There are 2 nested groupings, the coarsest first. Each group lies inside one group of the grouping before and may be the whole of it. The rows also spread widely along 2 directions, which tell nothing about the answers.
In the rows, zero is written as 128.
Known rows, each followed by its group in each grouping:
[112 165 149 133 120 155 108 154 108 168  67 130 123]  migi mup
[103 127 162 155 145 139 136  94 152 167 118 168 124]  lub tus
[126 121 125 140 155 128 151  96 181 122 147 159 126]  lub zafez
[142 132 129 151  92 127 137 147 146 131 117 104 153]  zeka lumor
[165 163 113 166  79 134 103 139 108 159  99  92 136]  zeka Vamig
[124 165 121 129 121 148 127 156 116 158  78 154 130]  migi dabak
[153 140 119 153 116 131 147 142 170 134 122 124 121]  zeka pim
[177 129  98 155 124 124 161 126 190 124 131 126 125]  zeka Vamig
[157 149 103 109 136 134 157 141 174 122 137 176 120]  migi dabak
[131 147 141 132 141 151 133 159 131 144  91 155 120]  migi mup
[152 139 119 200 150 143 162 148 205 138  75 123 133]  zeka Vamig
[163 173 111 138  48 124  88 123  73 172 106  83 123]  zeka Vamig
[150 141 111 117 139 130 173 151 177 117 123 177 121]  migi dabak
[148 155 112 108 121 128 152 143 143 138 122 174 124]  migi dabak

New rows, each followed by its group in each grouping:
[123  95 138 141 169 137 173  93 206 132 150 194 125]  lub tus
[129 169 134 206 110 156 115 154 149 177  40  87 136]  zeka Vamig
[ 99 184 159 161 124 173 102 162  93 184  43 123 123]  migi mup
[120 165 128 136 140 159 136 157 145 158  80 164 132]  migi dabak
[140 150 123 211 142 152 134 163 178 163  59 104 136]  zeka Vamig
[101 113 155 151 157 152 146 101 170 153 112 174 127]  lub tus
[ 90 135 161 166 145 165 112 110 122 188  76 158 124]  lub tus
[174 154 114 111  65 115 117 116 114 131 159 112 114]  zeka pim
[129 133 134 181 118 143 146 170 170 134  89  98 149]  zeka lumor
[ 86 161 155 160 121 149  82 117 105 178  78 117 129]  lub zafez
[119 168 132 107  60 111  69  83  38 168 145 106 134]  lub zafez
[133 160 138 120 117 147 123 143 112 146  99 145 115]  migi mup
[148 132 119  97  96 101 114  78 111 132 180 144 126]  lub zafez
[181 150 106 143  76 113 119 110 126 141 134 111 126]  zeka Vamig
[144 151 132 112 120 143 123 132 117 140 117 155 106]  migi mup
[152 145 106 100 134 125 162 140 162 124 141 176 126]  migi dabak
[134 173 134 105  78 140  88 126  49 171 109 126 111]  migi mup
[146 146 123 158 104 137 130 146 141 143 120 111 123]  zeka pim
[191 117 102  99  82 101 152 121 151  90 194 120 136]  zeka lumor
[106 170 161 167 134 168 109 164 115 180  40 134 114]  migi mup
[166 114 114 136 119 113 165 140 192  92 161 130 133]  zeka lumor
[107 154 139 145 101 129  90  89  82 172 119 124 126]  lub zafez
[166 134 128 117 148 132 164 141 172 115 125 166 108]  migi mup
[129 146 133 157  85 136 114 150 118 143  99  83 144]  zeka lumor
[137 134 142 137 166 150 167 154 185 125 101 172 113]  migi mup
[173 145 109 164 107 130 136 134 157 144 110 111 126]  zeka Vamig
[170 127 105 120  97 111 153 114 165 115 170 133 115]  zeka pim
[147 144 130 100 113 127 135 138 126 129 129 153 110]  migi mup
[138 147 110 124 151 149 163 159 179 127 102 177 129]  migi dabak
[162 152 108 117  74 109 118 120 118 139 158 113 116]  zeka pim
[126 101 143 143 157 136 163  92 195 131 150 194 119]  lub tus
[126 149 126 142 160 156 164 158 172 143  80 173 126]  migi dabak
[126 163 154 133 129 154 124 152 126 154  89 147 119]  migi mup
[127 180 124 118  98 144 114 146  90 167  91 147 130]  migi dabak
[150 139 123 147 107 126 140 142 149 139 124 115 117]  zeka pim
[209 142  89 118  77  99 142 104 142 120 173 118 122]  zeka Vamig
[144 125 130 119 117 115 134  87 147 119 155 151 126]  lub zafez
[172 143 112  90 116 117 155 122 143 114 169 165 106]  migi mup
[116 167 141 225 125 168 107 162 152 182  22  88 136]  zeka Vamig
[134 138 132 193 144 158 152 156 189 138  79 116 124]  zeka pim
[162 128 118 160 144 139 171 140 214 123 138 137 118]  zeka pim
[144 149 133 146  78 130 117 152 117 143 102  91 142]  zeka lumor
[145 168 128 135  66 120  98 129  84 161 122  98 117]  zeka pim
[105 169 152 153 129 169 105 163 100 176  56 125 121]  migi mup
[122 155 145 191 117 151 112 162 139 167  55 104 132]  zeka pim
[129 151 133 161  82 137 109 153 108 157  97  85 144]  zeka lumor
[105 132 153 210 151 168 147 180 200 148  52 100 152]  zeka lumor
[134 135 126 117 116 117 124  81 122 129 161 143 126]  lub zafez
[186 153 101 124  72 112 119 117 122 140 143 102 122]  zeka Vamig
[182 129 106 126 113 106 155 123 178 103 170 135 114]  zeka pim
[116 125 149  96  93 122 103  73  91 163 159 167 125]  lub tus
[138 130 119 116 136 120 143  91 155 124 166 153 128]  lub zafez
[162 133 111 174 127 132 154 134 184 135 109 119 135]  zeka Vamig
[140 147 113 132 154 144 170 160 187 126 106 182 134]  migi dabak
[119 154 147  94  51 123  74  59  35 184 155 145 110]  lub tus
[121 156 124 131 137 145 142 154 135 152  82 162 135]  migi dabak
[136 137 129  85  77 111 109  61  85 155 183 161 108]  lub tus
[144  99 132 109 134 113 151  68 166 129 181 191 119]  lub tus
[121 129 143 109 105 128 110  82 105 163 143 157 111]  lub tus
[121 172 132 102  60 116  68  81  27 162 136 110 124]  lub zafez
[106 138 153 122  99 145  98  89  94 180 123 158 121]  lub tus
[163 153 124  78  89 118 120 119  97 130 150 146 112]  migi mup
[120 148 136 112  83 113  89  84  64 162 137 123 120]  lub zafez
[117 166 151 206 129 169 109 174 149 168  49  97 130]  zeka pim
[131 102 141 135 160 135 158  92 183 135 148 191 119]  lub tus
[115 118 158 145 146 146 134  91 150 156 117 177 118]  lub tus
[139 152 122 200 124 150 130 144 163 165  68  99 135]  zeka Vamig
